The first 5 rows are patterns. Each new row is the sum of 2 different patterns, raised or lowered, with some noise. Before adding, each is slid sideways (what falls off one end comes back at the other) and multiplied by a number that may be negative. Names go in the order of the patterns.
Some rows, each with the names of its patterns after it:
[-11.2   3.1  -8.5   5.0  11.7  14.6 -14.6  17.1   0.1  -4.9   5.0  19.0
  -6.7   0.9 -31.6  30.5 -32.4  12.8  10.1   2.1   8.8   6.4   5.5 -13.2
  -8.3 -11.6  10.7  27.2   0.4 -30.0   5.2 -16.1  -2.7   0.9]  U
[ -7.2   8.5   2.4   8.8   5.0  -7.0  10.6  19.1  24.6  -4.9   5.1   3.6
  -8.1  17.0 -15.1   5.4   7.7  13.8   1.6 -18.0  -1.0  -3.5 -10.9   7.2
   3.1   3.8  10.4 -13.1  12.5  -4.9   1.0  -2.7   9.5  19.6]  N
[  9.8  -2.5 -14.7  -0.8   0.5 -11.4   0.9 -28.9   0.3  30.0   5.2   6.2
   0.3   1.9  -2.9   0.2  -2.4   2.5   8.3  -4.4  -0.8  -4.3  -2.7 -23.2
   1.9  10.9  -9.5  -4.6   7.5   5.3 -25.9  -5.1 -12.4 -33.4]  L
[  0.1  -1.8 -12.4 -10.3  17.5  12.7   0.2   0.1  -3.8  -1.8   4.7  15.3
   2.4  -4.5   5.6 -10.9 -10.6  -6.1 -30.8 -11.2   6.8  -0.2  -1.1   1.1
   3.5  10.2 -15.4   0.9 -10.2  -2.8  -2.0   1.3  -0.5   5.2]  S
[ -2.7  -0.1  -4.9   2.3  -3.9 -33.4  -2.7  20.8  18.2 -12.2  13.8 -25.5
   9.2 -17.8 -17.8 -10.9  -1.7   1.9  -9.1  20.0  15.8   7.6   3.2  -1.0
  15.7   2.7 -23.4  33.4 -33.4  -3.5   6.2   0.2   6.2  -1.1]  B

New rows, each followed by the names of its patterns:
[ 16.4  15.2  42.0   8.6  -4.8  -0.9  -2.8  -3.7  34.3  10.8  23.5  29.1
  23.2  25.0   2.5  19.7  -5.8   2.6   7.8  14.6  14.7  12.1  13.6  31.8
 -13.7  27.9  32.1  23.1  14.1  11.8  10.7  16.3  19.7  31.0]  S B
[ 16.9   9.6   7.6   3.9  -2.0  -4.5  11.3   4.0   4.1  17.7  11.4   2.1
  18.3  -4.0  18.2  10.9 -12.5  17.4 -11.8   3.6  31.5 -13.2  31.2  -2.2
   0.0   6.3  -2.6   5.4   1.0  -6.5  10.9  26.7  10.1 -18.2]  U B
[ 14.6  -8.3 -25.8 -29.4 -11.1 -18.9 -11.9 -18.8 -12.3  -9.8 -20.3   0.9
 -30.7 -28.6 -34.0  -7.8 -20.4  -6.1 -10.3  -2.4  -3.8 -13.2 -14.3  -1.4
  -1.9 -29.5 -17.4 -26.8 -16.7 -15.4 -36.7  -2.3  -2.9 -39.6]  N B
[ 23.8   3.0  41.1 -13.5   9.7  36.4  28.9  24.1  19.8  12.1  18.2  21.6
  29.3  15.6  -7.1  19.9  28.6  27.2   7.9   9.4  -6.9  28.5   5.0   7.3
   9.9  20.4  23.6   1.9  35.0  24.5  18.7  19.9  21.9  30.8]  S B
[-34.0 -10.3 -44.2 -30.2 -22.0 -12.5 -11.5 -12.7 -30.9  -8.0 -35.0 -32.3
 -30.2 -31.6 -11.1 -35.8  -7.4 -14.5 -15.1 -25.3 -36.7  -4.3 -27.0 -37.2
  -8.4 -40.7 -16.0 -25.5 -34.6 -36.7 -19.0 -27.1 -23.0 -15.8]  N B
[  9.5  38.3  22.8   4.4  52.1 -19.0  25.7  20.3  21.0  23.1  27.0  33.0
  14.5  19.3  23.7  25.2  -0.7  12.5  42.4  48.6  32.1  25.2   5.0  28.1
  -3.3  20.1  -3.3  21.9  29.8  21.5  37.7  16.8  23.8  18.4]  N B
[-24.6 -20.5 -14.3 -12.9 -32.7 -16.4  -3.4  -7.1  -9.1  -5.7  -6.3 -23.5
 -24.9  10.8  -1.8 -17.9  -1.9 -25.8  -1.4 -13.5 -21.2 -18.3 -17.0 -17.6
   5.2  20.5   1.7  -0.5  -9.6 -10.6  11.2  11.3 -23.6  14.7]  S B
[18.8 20.7 26.1 36.3  4.3  2.8 23.3 20.1 15.4 16.1 30.1 11.5 24.4 41.6
 11.3 24.7 32.2 21.1 37.5 31.3 11.1 33.7 19.4 -0.7 12.8  5.6 26.5 18.0
 25.6 20.5 20.3 15.1 13.4 19.4]  L S
[22.1 54.0 14.0 30.6 32.2  7.6 18.5 25.2  9.0 50.4 18.9 -8.2 19.5  5.0
 26.4 13.4 22.8 17.1 24.5 26.5  4.9 26.3 21.2 28.3 23.8 34.9 26.9 18.7
 43.3 22.1 13.8 14.1 38.5 31.3]  N L
[  0.7 -17.5  -9.0  -5.5 -17.8 -20.0  -2.5  -1.1 -39.9  -2.9 -12.5 -29.3
   0.5 -26.5 -18.5  -9.1 -23.6 -12.4 -10.5 -10.6 -12.1 -23.7  -8.1 -15.5
 -10.4  -8.0 -23.4   0.9 -19.5 -14.0 -19.0  -8.2 -15.7 -20.6]  N L
[24.0 15.9 20.7 32.9 14.1 26.4 46.6 31.2 15.6 16.4 23.1 12.5  8.7 44.1
 27.8 33.6 52.1  4.1 32.4 30.3 23.2 19.2 34.9 33.6 39.1 29.7  0.9 24.7
 20.9 16.4 26.4 38.6 38.8 19.4]  N L
[-13.4 -11.1 -21.3  -5.7 -17.3 -11.3 -65.1   2.1 -51.3 -34.9  -1.5 -14.4
 -19.9 -11.4 -10.5 -36.2 -23.8 -51.7  -9.2  29.6  -9.6 -35.0 -14.8 -27.6
 -21.6 -16.7 -24.5 -12.2 -15.4 -16.7  -8.8  -8.8 -29.2 -22.4]  U L
[  4.2 -10.0  20.8 -10.9  16.0  25.4  -4.0  -4.0  14.8  12.5  40.8 -25.8
  44.3   9.5  16.0   2.0   0.8   2.2  -3.6  32.3   4.1  21.8  -0.1  -7.9
  10.7  23.6   1.9  19.0   0.4   9.5  18.3   5.1  20.5  -4.1]  U N
[ 7.5 18.3 28.0 17.8 28.0 24.0 17.8  7.1 11.0 41.9 28.0 42.3 10.5 18.5
 24.8  7.5 32.1  1.6 11.8 14.5 37.9  5.7  2.5 18.2  6.8 -4.3 23.2 16.0
 35.1  7.5 24.5 17.2  5.3 14.9]  U N
[-15.8   6.1 -55.1  26.5 -31.9 -20.9 -10.3  -9.4 -14.9 -31.8 -20.4 -16.1
 -31.8  -7.6  13.5 -12.1 -24.8 -46.1   4.4 -34.0   5.8 -27.7   5.8  14.3
 -15.0  -8.2 -14.6  -1.6 -30.5 -37.7 -15.3  -0.5   4.5 -37.9]  N B
[-24.1  -9.4  30.1   0.2   8.5  26.0 -18.2  -6.7   2.8 -14.4   7.0  -8.9
  -0.1  12.5  -5.0 -34.3 -28.2  -3.2 -12.9  -7.7 -11.0  -8.8   4.2 -17.2
 -26.8 -28.4  -0.1  -6.8  -5.5  18.0 -21.5   4.4  -1.2  -7.4]  N L
[ -1.2  24.7  26.7  32.9 -16.1 -16.2  -9.7   0.6   5.8  -5.1  11.5  -0.4
  10.6  11.4  12.1  -0.7  21.6  11.6   6.1  31.2  21.0  -7.1  15.2 -12.5
  22.8 -22.1  36.1  17.7  20.0  41.2   3.3  12.7   8.9   1.5]  U L
[ 34.1   2.6  30.5   8.2  34.3  24.2  27.5   1.7  13.2  45.0   1.2   7.1
   8.9  14.1  16.1   3.6  10.6  39.0  -7.1  42.0  17.4   7.8  14.5  -3.3
  15.6  27.4   9.8  16.2  21.4  23.0  27.9  15.9  -9.4 -22.0]  L B
[  3.0  10.2  -1.4  -7.8  -2.8  -4.1  -2.9  -7.0   7.2   6.5  14.4  -7.9
   0.5 -10.2 -11.1  17.2  -1.1  -0.2   3.2   2.2  -4.6  -9.7   5.0  -4.7
  -9.9   3.4  -8.9  -4.4   0.6 -27.8  -1.3  -1.0  -3.4  -6.6]  N S
[  3.9   2.8  -4.3  -4.1  -2.9  -1.4 -22.1   5.4  10.1  -5.4  22.1   7.3
 -13.9 -39.2   5.7 -23.9  -9.9  -0.2  12.2   0.7   6.3   3.1 -12.0   9.2
 -43.1 -15.9  20.0  -2.0   6.5 -16.0  -0.5  17.5 -27.4  27.1]  L B
[-20.7 -11.8 -42.7 -24.5  -4.2 -21.5  11.3 -15.0 -15.3   2.0 -24.9 -12.8
 -24.4 -33.7 -16.5 -14.2 -23.9 -15.8 -10.9 -27.6 -46.3  -3.5 -26.0   6.0
 -49.3   5.1 -21.3 -32.7 -33.5 -44.9 -17.4 -24.8  -8.5  -3.6]  U N
[-44.0   4.0 -17.6 -19.2  -1.9 -35.0   6.2 -24.7 -32.7 -42.0  -6.0 -16.4
 -14.7  -9.1 -13.4 -40.0 -13.2 -21.7   3.9 -31.9   2.2 -23.9 -24.9 -15.4
 -32.1 -37.9 -14.2 -11.9 -10.0 -13.8 -31.9 -32.9 -27.8  -4.7]  U N
[-28.4  -4.2 -20.3 -26.1 -38.0 -18.0 -28.2 -23.7 -12.7 -28.1 -38.5  -2.3
 -26.7  -3.7 -63.6  17.0 -32.5 -25.3 -12.5 -37.1 -13.5 -25.9 -11.9 -19.7
  -8.8 -13.9 -41.2 -14.7  17.6 -29.3  -3.8 -18.5 -26.1   2.7]  U N
[ 23.8 -14.8  -8.1 -10.0   3.6  17.6 -11.0   9.5   2.8  19.4   6.7   5.1
  30.2  -6.7  -1.2  34.4 -30.3  -7.9  12.9  26.2  17.0   9.6  14.8   2.6
   0.6   8.8  -3.7 -13.2  -5.8  31.8  25.6  -2.2  13.7 -36.9]  N B
[-20.7  -3.8 -21.4  10.1  -2.8   4.4   6.2   6.5  -8.2 -11.2  -3.0 -23.3
  -9.6 -17.4  -6.9  -8.2 -13.2 -10.7  -2.1 -25.8  12.7  -5.1 -14.0 -11.0
  -4.5 -10.2 -14.4 -18.9   1.1 -10.4  -5.4  19.7 -13.1 -11.1]  N B
